There are 5 ways to turn a row about zero (a turn may also mirror it). The second row of each pair is the first, turned, with some noise. The first 50 pairs use one turn. New pairs use 3 turns, one after the other, and a turn may come again.
In the rows, 100 means zero.
Known pairs, each followed by its turns in order:
[112,  53,  93, 113, 119, 104, 104, 122,  89]
[ 97,  79,  64,  84, 100, 133,  85,  84,  93]  (3)

[ 74, 106,  90, 108, 102, 100, 102, 114,  85]
[122, 102, 112,  98, 104, 109, 116,  90, 114]  (0)

[104, 100,  94,  93,  94, 102,  97, 102,  87]
[ 89,  97, 100,  90, 100, 102, 108, 100,  99]  (2)

[ 91, 102, 103, 104, 109, 110,  84, 109, 116]
[ 97,  98,  98,  97,  95, 100, 117,  82,  83]  (0)

[ 96, 106,  97, 101,  91,  87, 128, 101,  90]
[107, 109,  81,  90, 115, 100, 114,  86, 103]  (2)

[103,  96,  96, 102, 127, 103, 101,  94,  92]
[ 85,  85,  95,  95, 115, 105, 113,  94,  93]  (3)

[ 99, 128, 106, 106,  91, 110, 107, 107, 118]
[ 98,  99,  85, 117, 125, 110,  87, 111,  93]  (2)

[110, 110,  71,  85,  93, 111, 116, 100,  97]
[103,  79,  93,  80,  90,  91,  84, 116,  98]  (4)

[ 74,  85,  62,  74,  95, 107, 102, 113,  87]
[ 87,  84,  83,  51,  90,  89,  87,  95, 112]  (2)

[111, 100,  69,  98,  80,  94, 114,  96, 107]
[100, 126, 100, 107, 117,  95, 103, 126, 101]  (0)

[ 77, 104,  94,  94, 108,  92,  88, 107, 129]
[111,  85,  95, 111,  95,  95,  68,  89, 103]  (2)

[104, 110, 104, 108, 102,  99, 102, 105,  96]
[106,  98,  99, 105, 105,  99, 107,  95, 111]  (3)

[103,  92,  89,  91,  90,  89,  79, 104,  84]
[ 80,  88, 107,  89,  85, 105, 109,  86, 107]  (2)

[118, 118,  88,  94,  79,  86, 102, 111,  96]
[111,  97,  74, 122, 102,  85,  88,  94,  92]  (1)

[ 88,  93, 109, 107, 101,  80, 107,  94, 102]
[ 92, 105, 110, 114,  89, 106, 107,  91, 114]  (4)

[121,  82,  94,  99, 111, 103, 110, 102,  84]
[109, 111, 117, 114, 122,  97, 112,  93,  90]  (1)

[105,  81,  83,  87, 134,  85,  90,  96, 120]
[ 70,  94, 113, 118, 110, 100, 123,  88, 122]  (1)

[ 92, 123,  95,  92,  86, 104, 107, 103,  86]
[112, 102, 105, 123, 106,  94, 104, 121, 106]  (3)

[ 75,  95, 103, 109, 113, 110,  99, 114,  94]
[114,  96, 103,  98,  89, 105, 119,  81, 111]  (0)

[121, 100,  77, 115, 121,  93,  93, 112, 129]
[ 96,  90,  76,  94, 100,  79, 100,  60,  99]  (3)

[ 96,  95, 117,  88, 106, 103,  92,  90,  99]
[115,  96, 114,  96,  92, 110,  97, 103,  89]  (2)

[ 82,  68, 116, 103, 124,  87,  93, 100,  90]
[ 80, 114, 111,  81, 112, 101, 133, 104,  93]  (1)

[ 97,  89,  86,  96, 109,  99,  96, 110, 113]
[ 93, 103,  98, 104, 107,  97, 107,  94, 122]  (1)

[101, 105,  95,  94, 114,  89,  91,  95,  98]
[103,  93,  91,  98, 104, 116,  98, 103,  92]  (0)

[111, 111,  99,  94,  97, 118, 115,  97, 104]
[100, 101,  97,  97, 123,  97, 100, 115,  85]  (2)

[ 73, 103, 119,  73, 103,  90,  94, 119,  95]
[ 77, 125, 110, 122, 101, 118,  89, 106, 113]  (3)

[ 84, 122, 101,  94,  98,  86,  98,  98, 116]
[ 84,  91, 105,  89,  92, 122, 114,  93, 104]  (4)

[102,  99, 109,  89,  79, 100, 107,  92, 114]
[108, 101, 114,  93, 124, 108,  93,  95,  97]  (2)

[101,  94, 111, 107,  82, 102,  83, 101, 105]
[ 98, 106,  87,  96, 108, 115,  95, 117,  98]  (1)

[ 97,  98,  95,  81, 107, 108,  92, 111,  89]
[101,  90, 108,  99, 114,  83, 100, 110, 107]  (1)

[ 99, 109,  89, 100, 107, 101,  97,  73,  92]
[ 85,  94, 118, 109,  92, 100,  87,  96,  89]  (1)

[102, 120,  85, 108,  96,  97, 118,  91,  91]
[116,  99, 103, 118, 120,  91, 102, 117, 106]  (0)

[ 77, 112,  92,  93, 110,  75,  83, 114,  85]
[ 80, 101,  95,  94, 125, 120, 104,  99, 130]  (4)

[ 94,  95,  95, 103,  94,  91, 119,  97, 123]
[ 97, 101,  91,  97,  93, 110, 103,  75, 110]  (1)

[104, 107, 108,  89,  95,  97,  96, 104, 118]
[105,  87, 107, 109, 112, 104,  94,  99,  95]  (2)

[103,  89,  79, 116, 114, 104, 104,  75,  84]
[125, 108,  81, 106,  86, 103,  82, 109, 116]  (4)

[110,  79, 117, 108, 124,  81,  98,  94,  87]
[108, 108, 108, 140, 110, 103,  99,  98, 112]  (4)

[123,  96, 120, 104,  97,  98,  95, 102,  92]
[112, 105, 120, 110, 112,  96,  95,  92,  89]  (4)

[118, 114, 112, 118, 109, 123, 101,  89, 100]
[100,  81,  86, 112, 102,  71,  97,  93,  93]  (0)

[104,  93, 112,  95, 104, 104, 102,  91, 108]
[ 90,  90, 102,  98,  87,  96,  91, 102,  95]  (0)

[ 94, 101, 120,  86, 102, 100, 110,  99, 138]
[ 97, 121, 127,  99, 100,  97,  80,  74,  91]  (3)

[ 92, 121,  89, 130,  88, 107,  96, 103, 114]
[ 88, 114,  93,  75,  85, 120,  88,  86,  84]  (4)

[105, 120,  91, 110, 120, 101,  78, 103,  89]
[118,  87,  76, 103, 117, 106, 105,  83,  89]  (0)

[103,  97,  91,  78,  98,  82,  98,  84, 101]
[ 82,  93, 111, 102,  83,  87,  99, 108,  93]  (3)

[105,  94,  92, 110, 104, 103, 100, 120, 108]
[105,  99,  82, 102, 103, 100,  91,  86, 105]  (3)

[112,  99, 107, 107, 104, 101, 128, 102,  96]
[ 89,  98,  98, 119,  97,  92,  95, 104, 123]  (0)

[ 97, 107, 117, 103,  95,  86, 122, 118, 108]
[106, 100, 119, 110, 101, 105,  78,  85, 118]  (3)

[106,  97, 110, 105, 102,  90,  90,  78, 121]
[112, 112, 113, 108,  88, 116, 117, 104,  93]  (4)

[103,  89,  97, 100,  76, 118,  83,  92, 112]
[116, 116, 103,  78,  95,  87, 114, 105,  88]  (4)

[102,  74, 107,  95, 112, 124,  88,  89, 106]
[ 92, 101, 124,  94, 121, 121, 103, 110, 110]  (1)

New pairs, each followed by its turns in order:
[ 98,  96, 106,  97,  89, 124, 116,  91,  93]
[114,  96,  98, 110, 108, 111,  76,  97, 101]  (3) (2) (3)

[102, 107, 101, 102,  92, 108, 110,  97, 110]
[ 99,  96, 105, 108, 101,  92,  99, 102, 115]  (3) (2) (0)

[ 96, 110,  83, 119, 124, 110, 115, 113, 106]
[100,  72,  91, 116,  92, 110,  84,  78,  96]  (4) (1) (2)

[ 79, 114,  86, 102, 109,  96,  96,  88,  99]
[ 91,  92, 109,  89, 110,  86,  92, 111, 116]  (4) (4) (4)

[ 92, 104,  99, 102,  92, 113,  97,  77, 107]
[ 90, 109,  99,  85, 101, 113,  97, 110, 113]  (2) (2) (2)

[ 97,  85,  86, 109,  93,  93, 101, 111,  96]
[ 97, 108,  98,  99,  92,  93, 114, 114, 110]  (1) (0) (2)

[ 99,  82,  99,  97,  97, 114,  87,  80,  94]
[103, 103, 116, 103,  85, 121, 100,  99,  87]  (2) (0) (2)

[ 84, 118,  90,  94, 101, 117, 100, 108,  91]
[120, 100,  93, 125, 101,  94,  99, 101,  98]  (4) (0) (3)

[129, 118,  79, 124, 116, 101,  94, 113, 119]
[108, 111, 114,  74,  66, 129,  98, 107,  88]  (2) (2) (4)

[116, 105,  99, 102,  91, 104, 108,  93, 116]
[ 95,  91, 110,  99,  98, 105,  89, 108, 121]  (1) (0) (4)

[118, 100,  88,  94,  97,  83,  95,  77,  79]
[102,  92,  98,  64,  82,  98,  97,  88,  92]  (1) (2) (4)

[122,  95, 118, 111,  81, 104,  95, 108,  88]
[ 82, 106, 117,  98, 108, 101, 129,  97,  97]  (3) (3) (2)

[ 99,  81,  96, 106, 104, 110,  79, 103,  92]
[107, 111, 117, 108, 102, 118, 114, 106, 104]  (3) (1) (4)

[124,  82,  95,  91, 127, 103,  97,  97,  94]
[ 79, 135,  96, 108,  97, 106,  90,  94, 103]  (1) (4) (2)

[119, 102,  95,  82, 134, 106, 118,  62, 105]
[ 72, 122, 106, 127,  98,  80, 122,  97, 121]  (0) (4) (3)

[ 92,  90,  99, 112,  94, 115,  88,  97,  79]
[103, 111, 121, 118,  93, 115,  98, 110,  93]  (3) (1) (4)

[ 96, 103, 120, 117, 103,  94, 111,  97, 110]
[ 89, 102, 101, 101, 119,  80, 102,  89,  99]  (2) (1) (0)

[ 95, 114, 105,  90,  85,  99, 100,  94, 104]
[ 97,  99,  98, 109,  92, 103,  80, 100, 100]  (4) (2) (0)

[104,  92, 107, 102, 104, 102, 110, 131, 109]
[107, 117, 122,  96,  90,  99, 112,  85, 103]  (1) (3) (2)

[122, 104, 105, 116,  89, 108,  88, 110, 111]
[119,  98, 111,  83,  93, 104,  95,  99, 114]  (0) (2) (4)

[95, 84, 91, 82, 81, 96, 94, 92, 89]
[ 76,  94,  94, 116, 113,  91,  93, 104, 108]  (3) (3) (2)

[110,  86, 116,  75,  94,  88,  77,  85,  99]
[ 66,  99,  80, 109,  99, 110,  89,  87, 109]  (0) (1) (3)

[ 93,  86, 104,  82,  85,  96, 104, 103,  96]
[101, 110, 106,  80, 109,  98,  97,  88, 107]  (2) (0) (4)

[117,  94, 133, 107,  86, 100,  89,  89, 115]
[110, 117, 110,  96, 115,  89, 105, 125,  72]  (2) (3) (2)

[101,  95, 107,  76, 105,  88, 106, 101, 103]
[108, 104, 108,  95,  99, 103, 112,  85,  82]  (0) (0) (2)

[106, 101, 109,  94,  88, 111,  80, 117, 127]
[ 96,  82,  87,  87,  79, 107,  79,  87, 111]  (1) (0) (4)

[ 99,  92,  91,  90,  89, 103,  97, 118, 105]
[ 97, 104, 103,  82,  95, 107, 110,  91, 113]  (4) (4) (1)

[104,  83,  87,  95,  94, 113,  90,  96,  86]
[103, 113,  83,  98,  82,  90,  90, 100,  95]  (2) (2) (0)

[112, 113, 106, 101, 100, 102, 103, 110, 115]
[113, 101,  95, 106, 103, 111,  89, 111,  90]  (3) (4) (1)

[110,  94, 109,  71,  86, 102, 104,  91,  90]
[ 94, 101,  83, 108, 130,  97,  94,  94,  96]  (0) (3) (2)

[111,  83,  79, 112,  68, 110,  88,  77, 112]
[ 75,  94, 109,  91, 130,  70, 106, 100, 115]  (4) (3) (0)

[109, 109,  84, 104, 101, 127,  95,  96, 119]
[ 98, 123,  99, 112, 101,  91, 124,  82,  91]  (1) (1) (0)

[131,  93, 113,  86, 101, 116,  87, 106,  89]
[101,  82, 105, 101, 125,  77, 105, 119, 101]  (2) (2) (2)

[ 96, 102, 113, 107, 116,  88, 107,  91, 111]
[ 98,  97,  88,  99, 103, 100,  85,  79, 101]  (1) (3) (0)

[ 98,  93, 113, 116, 101, 102, 127,  89,  81]
[120,  96, 102, 111, 105,  87, 112, 127, 103]  (3) (1) (2)

[ 93, 116,  95, 109, 108, 108, 106,  89, 100]
[ 95, 100, 105, 100, 119, 111,  95, 100, 106]  (0) (3) (1)

[ 95, 103, 108,  97,  98,  82,  96, 101,  91]
[111,  95, 116, 104, 100, 102,  97, 105, 104]  (3) (4) (0)

[ 76,  83,  79,  85, 103,  81, 119,  88,  75]
[120,  87, 112, 106,  79,  95, 128, 133,  89]  (1) (2) (3)

[ 91,  98, 123,  87,  87, 107, 111, 122,  88]
[ 80,  97,  90, 116,  91, 117,  81,  86, 113]  (2) (2) (3)

[ 83,  92, 117, 100,  97, 120, 106, 118,  81]
[ 99,  90, 112,  83, 103,  70, 112, 103, 115]  (1) (3) (0)

[ 79, 113, 110, 108,  95,  99, 136, 107, 100]
[ 78, 122, 126, 103, 112,  96, 102, 118,  97]  (1) (1) (1)

[114, 125, 107,  92, 116, 104, 101,  86, 105]
[114, 102, 118, 105, 124,  86,  87,  98, 102]  (4) (3) (1)

[ 97,  87,  97,  98, 110,  84, 111, 107,  96]
[118,  97, 117, 107, 102,  97, 104, 100,  94]  (4) (4) (0)

[ 97,  74, 113,  93, 112,  89,  87,  89, 109]
[ 95,  74, 110,  94, 124, 100, 100, 109, 114]  (0) (2) (1)

[ 97,  92,  97, 106, 101,  88, 103,  86,  84]
[109, 101,  86,  99,  97, 105, 116, 105,  88]  (2) (3) (1)

[ 71, 113,  88, 107,  90,  88,  94,  90, 103]
[108,  76, 111,  99,  92, 122, 100,  86,  92]  (0) (1) (3)

[ 94,  83, 130, 102,  69, 105, 100,  99, 105]
[ 82, 115, 103, 112, 130,  87,  81,  95,  88]  (2) (2) (4)

[122, 131, 109,  83, 103, 105,  99, 105, 105]
[101, 121, 105, 127,  84, 111, 110, 110, 101]  (0) (3) (0)

[ 85,  85,  97, 108, 110,  93, 114, 101, 119]
[ 91, 105, 119,  89,  98, 123, 105,  98, 106]  (3) (2) (2)

[ 87, 118, 112, 113,  95,  88,  93,  93,  96]
[106,  80, 101, 112,  87, 105, 105, 115,  97]  (1) (0) (1)

[107,  72, 111, 118, 116, 109,  84,  96,  94]
[109, 132,  80, 109, 108,  92,  97, 112,  95]  (2) (1) (0)

[ 91,  98, 109,  89, 114,  82,  96, 102, 104]
[ 94, 119, 102,  96, 101,  96,  82, 105, 108]  (2) (3) (0)

[ 98,  94, 107,  95,  70,  92, 113, 101, 101]
[ 98,  97, 112,  89, 105,  95, 119,  82,  87]  (4) (3) (4)

